The rows of a group lie close to one hidden flat surface of 14 dimensions, which passes through zero. Surfaces can cross.
(in the rows, 128 means zero)
Known rows, each followed by its group:
[136  84 163 121 165 154 168 110  68 122 113 163 122 200 144 112 153 105
 119 175 185  94  75 141 127 248] | (0)
[105 112 105 165 149  92 178 163 169 151 151  59 109 131 143  99 109 165
 116 111  80  96 131 136 121 120] | (4)
[154 146 109  90 118 192 155 168 125  78 131 107 176 156 120 154  97 164
 158 127 131 179 116 161 193 160] | (0)
[122 132 129 130 186 108 137 138 120  89 119 134 123 163 119  99 128 135
 111 177 142 107 126 163 135 118] | (1)
[133 131 149 112  93 146 162 110 139 129 167 174 143 113  99 106 148 149
 163 108 125 131 114  94 137 152] | (1)
[120 115 127 155 141 106 123  89  99 161 147 135 149  77 127  60 127  94
 102 183 175 108 147 144  97 121] | (0)
[102 144 125 138 137 154 135  83 117 136  92  94 179  70 165  81 162  74
  96 105 125 158 129 154 181 121] | (3)
[ 90 117 129 132 161 124 141 106 112 135  75 107 118 129 116 111 154 101
 128 154 132  91 113 102 112 190] | (4)
[107 151  97 164 162 101  99 113 140 137 101 142  90 139 152 175 147 128
 132 112  88 132 124 114 138 157] | (1)
[116 147 125 137 145  89 119 127 129 126 100 149 119 120 159 139 159 107
  99  98 110 148 141 147 170 111] | (2)
[123 159 128 104 164 141 127 116 122  85 103 138 128 118 132 106 121 155
 130 129  82 167 118 128 195 159] | (4)
[103 164 153 192  70  64 183  94 133 136 134 159  67 108 152 155 136 163
 174 111 137 109 157 108 156 159] | (1)
[183 148  57 162 176 130  59 199 190 171 213 125 160 151 124 159 104 160
 153 100  68 217  96  98 104 110] | (3)
[174 113 119  54 130 120  60 168 137 139 107 136  84 125 110 152 107 130
 143 144  99 176 110  97 149 146] | (2)
[117 145 128 130 151 142 136 154 157 101 150 136 158 150 138 131 131 150
  95  54  73 143 126 124 112  86] | (3)
[122 144 143  96 128 109 143 163 123  99 111 125 108 143 114 142 101 133
 127 149 145 111 144 133 103 154] | (2)
[131 176 123  91 146  72  39 191 172 158  57 103 111 103 138 188 148  75
 112  61  54 184 130  83 130  81] | (2)
[153  54 120 120 113 105 145 121 109 128 140 168  55 173 163 140 138 144
 108 150 165 124 130 149 160 163] | (0)
[122 139 131 173 117  89 132 132 122 124 110 122 135 127 145 145 142 116
 121 122 158 144 158 131 136  79] | (4)
[ 82 152 115 110 147 146 142 134 136  62 111 161 156 151 106 155 143 142
 102  79  98 116 153 110  89 121] | (3)
[130  98 109 105 132 138 118 133 145 152 131 143 138 135 102 132 166 104
 129 118 124 112 110 110 115 127] | (2)
[ 75  75 125 107 134 102 159 113 109  50  79 160  71 173 141 136 156 132
  58 115 156  96 179 110  87 125] | (2)
[173 112 139 118  74 113  93 111 111 173 151 156  73  98 143 150  98 139
 155 149 137 145 128 134 159 143] | (2)
[106  95  74  96 111 126 161 119 131 143 138 138 116 103 103 123 139 109
 119 167 169  76 153 153 104 180] | (2)
[ 98 183 120 102 160 161 125 113 143  96  97 146 172 129 117 134 175  83
 128 116 126 131 112 139 144 146] | (0)
[109 123 122 119 152 102 102  93 156 148 143 138 104  79 130  64 149  94
  89 135 109 108 137 125  94  90] | (1)
[ 80 192 142 119 132 106 197 164 216  68 129  50  64 153 135 105 117 118
 141 158 154  71 139 144  69 145] | (3)
[194 172 198 107 103 176  77 150 133 124 183 111 116 137 159 122  45 131
 140 137 137 167  97 146  89 108] | (1)
[131 167 146 161 144 127  80  62  93 101 145 237 160 126 100 136 152 146
 135 126 116 125 136 143 154  44] | (0)
[128 126 140 154 107 169 165 135 163 190 188  96 165 141 138 128 137  95
 133 101 137  60  92 166  69 131] | (1)
[130 116 170  49  92 109 131 164 160 118  85  63  49 112 136 116  97 117
 111 128 108 107 136 126 128 111] | (0)
[135 164 113 120 154 113 107 164 152 133 141 100  87 127 148 135  78 140
 131 144  97 141 123 136 109 175] | (2)
[105 131 110 107 153 143 133 109 137 111  68 122 126 131 121 123 189  91
 147 135 136 159 102  84 168 195] | (2)
[ 75 147 142 119 120 136 137  76 143  73  93 134 103 106 108 101 150 126
 127 123 127 110 151  80  99 110] | (4)
[123 121  94 140 127 152 110 126 118 170 137 109 174  96 114 143 114 133
 129 110  92 120 130 137 125 118] | (1)
[150 124 144 120 133 122 101 120 137 141 138 124  63 137 181 127 107 123
 111 130 106 124 110 163 143 134] | (0)
[145  97 175  71  91 198 149 141 114  59 108 131 170 185 146 133 159  89
  91  84 195 166 123 131 123  96] | (1)
[149 101  34  71 152 151  57  81 176 133 182 169 104  76 109  64 159  74
 107 206 175 163 135 156 118 113] | (2)
[110 143 140 138 110 123 150 120 138 121 125 147 123 139 123 139 163  96
 144 129 182 125 131  93  83 166] | (4)
[119 114 119 129 135 107 151 135 146 133 114  99  98 127 139 107 144 116
 134 144 140 138 125 100 133 171] | (2)
[ 97  98  83 133 104  71 195 158 154 164 138  88 109  89 117 111 128 149
 124 124 118  97 166 123 127 156] | (0)
[131 107 167 119 175  85 136 180 113 108 109 111 152 155 104  89 120 152
  95 119  97 121 126 116 127  71] | (1)
[156 183  63 141  78 163 130 118 196 109 184 140 135 128 109 162 156 109
 221 183 223 190 133 137 152 143] | (3)
[152 161 157 119  93 127 124 173 182 113 115  97 103 161 159 162 160  74
 160 100 182 208 109  67 103 161] | (4)
[112 117 120 114 109 112 126 118 138 132 105 131  79 121 138 147 139 109
 123 135 144 112 141 115 111 159] | (0)
[129 116 220  95 118 117 197 120 102 105 145 155 122 133 112  62 115 168
 114 124 110  60 113 157 156 109] | (3)
[ 84 170  94 131 152 190  74  89 116  41 129 146 145 116 127 155  54 192
  82  88  51 137 178 129  70  66] | (2)
[ 98 165 121 172  63 138 148  47 120 137 130 136 101  73 171 150 128 107
 142 136 171 109 165 162 136 153] | (1)
[142 133 106 115 116 150 125 166 150 131 140 129 170 155  84 161 143 111
 164 135 162 135 119 110  92 131] | (3)
[110 156 116 126 170 125 154 152 143 116 101 103 151 144 128 126 152 114
 129 122 111 128 110 145 157 158] | (3)
[135  96  96 127  95 142 120 133 105 229 120 103 169  79 104 167 123 118
 155 105  90 101 116 119 139 169] | (1)
[113 168 132 119 102 133 140  97 116 123 179 160 136  62 113  88  78 136
 128 163 158 116 165 134  65 165] | (3)
[115 116 130 141 108 137 110  98 144 172 110 105 112  99 155 132 152  88
 117  93 113 122 117 105 113 130] | (1)
[133  77 110 102  98 126 148  97 115  98 130 189 103 147 122 137 167 136
 116 139 166 117 149 156 176 106] | (3)
[ 86  97 108 195  67 134 167  35 106 141 105 159 128 115 146 168 196 121
 135  96 154  81 157 151 185  89] | (4)
[126 126 140 168 138  75 140 130 117 122 158 134 108 127 138 101  96 155
 106 152 139 103 160 151 101  86] | (4)
[108 151 112 153 162 119  99  65 105 129 115 158  87 110 138 122 123 124
 134 183 126 103 126 141 129 173] | (0)
[145  88 146 128 136 108 176 169  76 188 138 144 180 139 143 134 134 136
 100  81 104 117 106 157 171 182] | (3)
[127 104 104 100 166 136  90 119 155 129 117  96  81 143 139 108 131  88
  92 174 134  90 115 167 103 111] | (4)
[ 91 162 143 116 150 101 189 160 137  65 126 162 133 167 111 136 135 151
 113 110 127  96 149 132 106 153] | (2)
[127 132 214  94 112  70 160 138 122 106 102 161  67 140 187  99 154  94
  74  88 147 143 133 123 137 147] | (1)
[115 128 170 107 155 105 115 139 124  69  90 145 123 144 125  95 145 123
  94 110 129 166 140  72 104  93] | (4)
[148 158 123 174 145 135  88  65 106 118 152 224 168 128 118 125 176 124
 158 142 152 178 117 125 178  98] | (4)
[113 106 136 129 141 123 140 131 124 136 100 107 109 149 138 138 138 127
 119 115 105  97 114 121 130 151] | (3)
[114 118 129  93 116 166 127 135 111 114 112 162 175 151  79 169 142 118
 130 105 134  96 132 107  78 125] | (3)
[122 113 157 150 141 138 127 111 124 111  91 115 131 161 173 129 171 107
  97  79 115 147 108 131 173  84] | (3)
[ 93 172 117 164 192 103 178 107 124  50 144 185 129 156 140  93 146 173
 122 138 124 151 136 126 156 181] | (0)
[ 68 163 165 110  85 122 203 134 196  84 113  52  69 101 124 113  92 191
 135  68  37  56 155 122 130  83] | (3)
[112 174 158 130 128 169 175 124 135  53 146 107 166 138 129  87 105 145
 125 136 156 137 140 150 118 107] | (1)
[122 115 139 139 134 120 146 147 160 142 131  88 132 123 114  91 145 132
 145 109 107 145 111  56 102 132] | (0)
[118 128 111 143 183 101 118 144 107 139  93 124 156 134 139 124 155 100
 108 131 126 156 123 123 149 153] | (4)
[175 116 137  88 122 134 119 225 156 147 133  62 155 154 110 149  94 141
 137 103  99 149 104 137 139  82] | (4)
[176  58 130  99 138 168 113 108  90 139 145 155 135 163 107 103 135 118
 130 195 180 114  90 163 151 138] | (2)
[121  95  68 143  88 105 126  56 143 142 140 178  59  81 124 131 166 152
 163 151 134 145 153 100 191 153] | (0)
[120 123  69 131 138 131 114 115 134 127 162 136 155  75 122 105 105 169
  98 110  74 152 164 153 153  76] | (2)
[112 136 107  97 167 131 106 117 153 134 109 115 104 117  92 108 137 113
 141 175 103  83 105 129 117 150] | (0)
[137 118 157 144 179 116 170 170 170  93 138 112 121 204 137  99 162 174
 132  87  73 143  80 109 178  97] | (4)
[103 130 122 120 134 159 139  97 139  91 115 162 139 156 127 136 180  99
 112 108 148 114 124 129 118 133] | (1)
[ 99 162 154 126 183 122 135 114 124 133  89 111 116 132 137 112 135 123
 122 125  65  81  90 150 161 162] | (0)
[144 141 134 103  93 156 107  94 104 133 123 142 128  97  90 136 104 126
 174 187 161 106 131 147 138 133] | (4)

New rows, each followed by its group:
[146 130 151 109 140 155 121 137 145 150 125 106 109 139 158 119 136 109
 140 104 102 160  73 100 142 196] | (1)
[133 111 119 128 135 128 129 136 110 188 103  88 144 103 152 136 124 112
 116 110  90 124 110 157 180 156] | (3)
[120 124 143 173  93  85 199 134 111 107 158 176 154 142 116 134 148 166
 133 112 171 111 168 138 142  89] | (4)
[126 145 137 142 163 216 145 116 102  88 104  83 185 185 138 141 121 118
 142 150 150 114  85 177 148 160] | (1)
[119 151 165 114 116 177 153 103 130 122 128 119 171 114 130 100 145 100
 124 107 129 109 107 152 141 115] | (3)
[153 121 121  98 103 161  81 103 133 133 154 150 130 107  99 123 114 119
 137 157 142 121 128 147 112  77] | (4)
[109 148 119 114 125 122 132 105 142 126 118 159 109 119 121 136 165  94
 139 141 151 114 129 124 120 165] | (2)
[127  76 146  76  92 169 136 138 134 102  36  66  80 162 118 148 163 104
 168 133 164 167 102  27 133 196] | (0)
[162  58  81  91 117 121 131 150 122 175 126  99 166 100  73 101 150 109
 143 188 164 116 130 168 193  87] | (4)
[126 109 113 167 141 103  90 145 164 137 131  99  93 141 132 132 131 134
 132 115 115 160 131  46  62  97] | (0)
[129 123 119 113  78 139  89  96 103 130 105 145 106 103 122 166 116  95
 138 163 191 127 162 123  87 132] | (0)
[127 127 141 102  91 126 125 122 118 117 109 162 131 115 108 153 146 119
 136 114 144 133 147 111 131 114] | (2)
[108  99 125  45 145 146 110 138 167  91  79  71  82 103 130  69 130 106
  85 119  93 157 126  76 111 137] | (4)
[ 84 116 110 162 143 120 161 129 109 140 106 171 192 150 134 166 201  96
  93  48 128 124 137  94  95 154] | (4)
[132 156  76  75 120 203  83 117 161 110 105 140 148 138  96 189 161  82
 169 135 146 153 107 122 130 163] | (0)
[101  92 112 140 148 166 121 102 132 105  92  60 155 126 124  79 155  89
 105 151 167 136 134 104  90  89] | (2)
[127  86 117 166 169  89 143 113  96 195 168 129 163  83 147  57 120 143
  69 120  80  92 132 189 165  85] | (1)
[103 132 159  31  84 139 146 157 149  94  40 104 108 135 113 169 164  69
 116  93 142  97 138 126 128 130] | (0)
[117  54 104 162 231 130  98  81  97 202 109 123 147 125 107  53 181 118
 119 151  66 115  59  68 145 180] | (4)
[124 119 139 109 165 121 140 139 121 126  95 108 137 144 115 105 153 106
 124 154 133 105 103 146 156 137] | (3)
[145 148  97 146 134 108 110 146 111 154 119 118 156 110 131 150 115 114
 141 156 149 150 137 166 162 133] | (4)
[119 112  93 110 126 115 144 153 140 111 120 127 138 113 119 125 141 146
 120 102 113 173 153  96 152 139] | (1)
[115 113  93 128 131 142 108 108 151 149 116 108 131 105  98 121 150 123
 151 131 105 132 118  76 122 132] | (1)
[174 145 149 137 129 103  92 136 158 170 186 131 121 105 120  85 117 120
 149 164 138 138 108 140 121  77] | (2)
[103 158 143 117 127 130 137 182 126 148  98  69 177 113 147 150 104  85
  88  82 116 113 145 142  67 127] | (3)
[110 156 212  42 187 141 164 166 109  26  80 151 102 190 122  95 105 167
 104 110  79 136  91  79 119 220] | (4)
[161 201 224 101 118 120  90 163 106  98 120 108 105 118 141 117  33 153
 142 139 109 162 124 116 108 119] | (1)
[ 92  41 135  99 151 134 154 115  58 104  63 193 176 174  93 136 200 111
  66  90 137  89 134  95 118 130] | (3)
[109 150 126 154 101 135 134 109 141 137 145 126 120 105 129 144 112 152
 149 100 100 124 136  97 107 142] | (2)
[135 135 131 144 139 134  98 136 157 145  91  83 135 155  98 146 167  75
 171 162 161 116  96 105 106  93] | (4)
[131  96  93  53 115 153 128 195 129 137 119 106 155 138 138 177 104 104
  58  78 108 104 149 194 105 114] | (4)
[136  87 118 101 115 178 109  98 108 143 150 179 166 129 131 136 156  94
  83  94 136 116 122 159 112 104] | (3)
[109 145 127 112 137 143 109 113 111 129  85 126 169 110 124 136 157  66
 106 130 151 117 134 151 126 108] | (0)
[169 162 155 103 101 190 100 111 170 121 183 170  95 154 124 157 116 159
 187 102  88 154  72 101 137 155] | (0)
[125  83  75 140  90 174 121 114 133 155 143  62 174  76 135 111 117 107
 108 128 158 152 159 135 107  84] | (2)
[127 102  91 115  87 136 152 100 113 148 149 159 119  88 168 133 131 131
 103 100 134 153 154 154 167 178] | (4)
[105 104 100 150 144 137 158 142 149  83 105  77 152 161 106 117 157 136
 133 138 153 129 139 106 121  84] | (1)
[121  65 142 103 152 134 172 116  33 156 109 187 156 157 105 133 133 132
 100 158 143  43 109 166 136 226] | (4)
[155 121 161 120 120 126 109 134  98 150 144 139 136 109 173 117  99 130
  82  87 100 157 128 154 149 110] | (1)
[132 160 117 165 146 114 125 145 135 154 134  82 123 124 142 142  91 144
 152 145 105 122 118 149 141 145] | (4)
[120 104  91 154 139 135 151 126 118 135 136  88 130 108 150 110  92 181
 122 119  83 149 139 128 166 152] | (2)
[141  88  97 168 140 142 106  99 121 152 112 127 147 137 145 132 188 107
 140 116 140 187 105  92 173 126] | (3)
[148 124 141 162 134 112 132 111  81 158  99 124 118 131 149 140 126 134
 157 162 140 140 105 145 207 181] | (4)
[145 116 172 133 114 133 114 119  91 110  89 131 114 151 167 150 130 128
 116 108 137 161 124 126 166 117] | (1)
[111 150 184 136 113 134 138 114 119 125 101  92 133 102 159 107 114 111
 106  94 114 128 130 119 121 109] | (1)
[112 134 141 117 158 155 122  81 157  81 132 141 109 107 116  60 141 179
 135  95  45 167 106  62 165 107] | (4)
[118 179 102 134 169 105 158 150 170  98 179 126 156 122 140  73 138  97
  99 160 174 138 149 190 110 114] | (2)
[ 95 164 122 147 150 134 125  96 122 110 162 184 152 113 102 116 121 141
 119 129 119  97 146 116  56 135] | (4)
[131 141 165  98 124 125 115 161 133 105 105 102 113 140 118 130 104 122
 127 131 134 130 131 100  83 117] | (4)
[125  94 136 123 131 152 147 114 161  80 168 163 117 172 110  92 169 141
 126 116 152 140 116  71  80 109] | (2)
[116 135 118  66  95 132 172 174 170 111 134 129 121 138 137 142 152  81
 110 101 173 133 143 124  82 186] | (1)
[132  93 158  92 126 129 133 147 120 102 124 158 131 157 122 118 151 118
  94  95 142 138 129  94  98 114] | (4)
[163 152 127 134 100  92 129 176 115 157 157 123 152 101 125 139  89 129
 149 156 174 164 151 141 123 141] | (3)
[ 93 131 123 136 127 112 122  97 125 109 120 154 102 119 135 134 131 126
  99 122 126  92 162 135  94 106] | (2)
[129 114 124 122 117 113 170 148 157  85 145 149 122 164  93 129 155 169
 153 121 137 134 135 103 147 101] | (3)
[131 181 140 142  84 129 151 129 134 112 169 123 131  97 133 130  74 159
 152 134 145 138 160 147 116 130] | (1)
[ 94 100 120 152 113 128 172  74  91 133 108 113 137  98  82 114 117 178
 148 162 105  30 150 170 175  89] | (4)
[130 172 141 158 138  92 160 141 117 151 103  84 132 115 179 118 133  80
 135 165 176 142 122 185 186 177] | (2)
[131 132 104 138  79 148 126 100 148 123 169 143 146  85 115 116 126 140
 149 118 146 164 157 104 119  94] | (3)
[152  87 130 166 142 112 128 143 143 174 175 131  98 172 176 125 142 114
 105 111 138 126  98 124  89 150] | (4)
[152 127 166 126 118 115 120 136  90 142 122 144 118 141 137 145 105 124
 130 145 145 115 120 150 134 140] | (3)
[ 85 125  71  87 124 126 136 131 141 116 102 124 121  93  97 143 129 131
 121 126 106 112 163 108 106 166] | (2)
[153 146 123 104 124 123 105 116 133 160 131 125 110 100 120 109 133  71
 158 210 189 127 113 155 138 169] | (2)
[144 118 152 117  98 134 130 119 121 143 142 138 107 121 136 128 116 130
 132 126 133 117 123 136 134 132] | (0)
[107 123 145 150 129 103 142 122 105 123  95  98 128 108 122 113 110 159
 126 122  99 115 149 113 146  96] | (4)
[103 129 143 106 125 126 132 112 132 108 123 125  97 115 138 114 106 137
  90 115  99  86 146 151 107 107] | (3)
[116 144  99 191 129 150 145 126 162 102 139  76 125 162 135 147 121 156
 169 141 142 139 128 115 120 115] | (1)
[120 160 148 146 119 150 156 118  90 131 129 135 208 105 134 120 131 111
 121 112 153 137 136 157 141 133] | (0)
[113 104  94 141 173  85 137 141 126 147  95 100  90 131 153 123 132 142
 112 135  88 126 124 134 170 173] | (3)
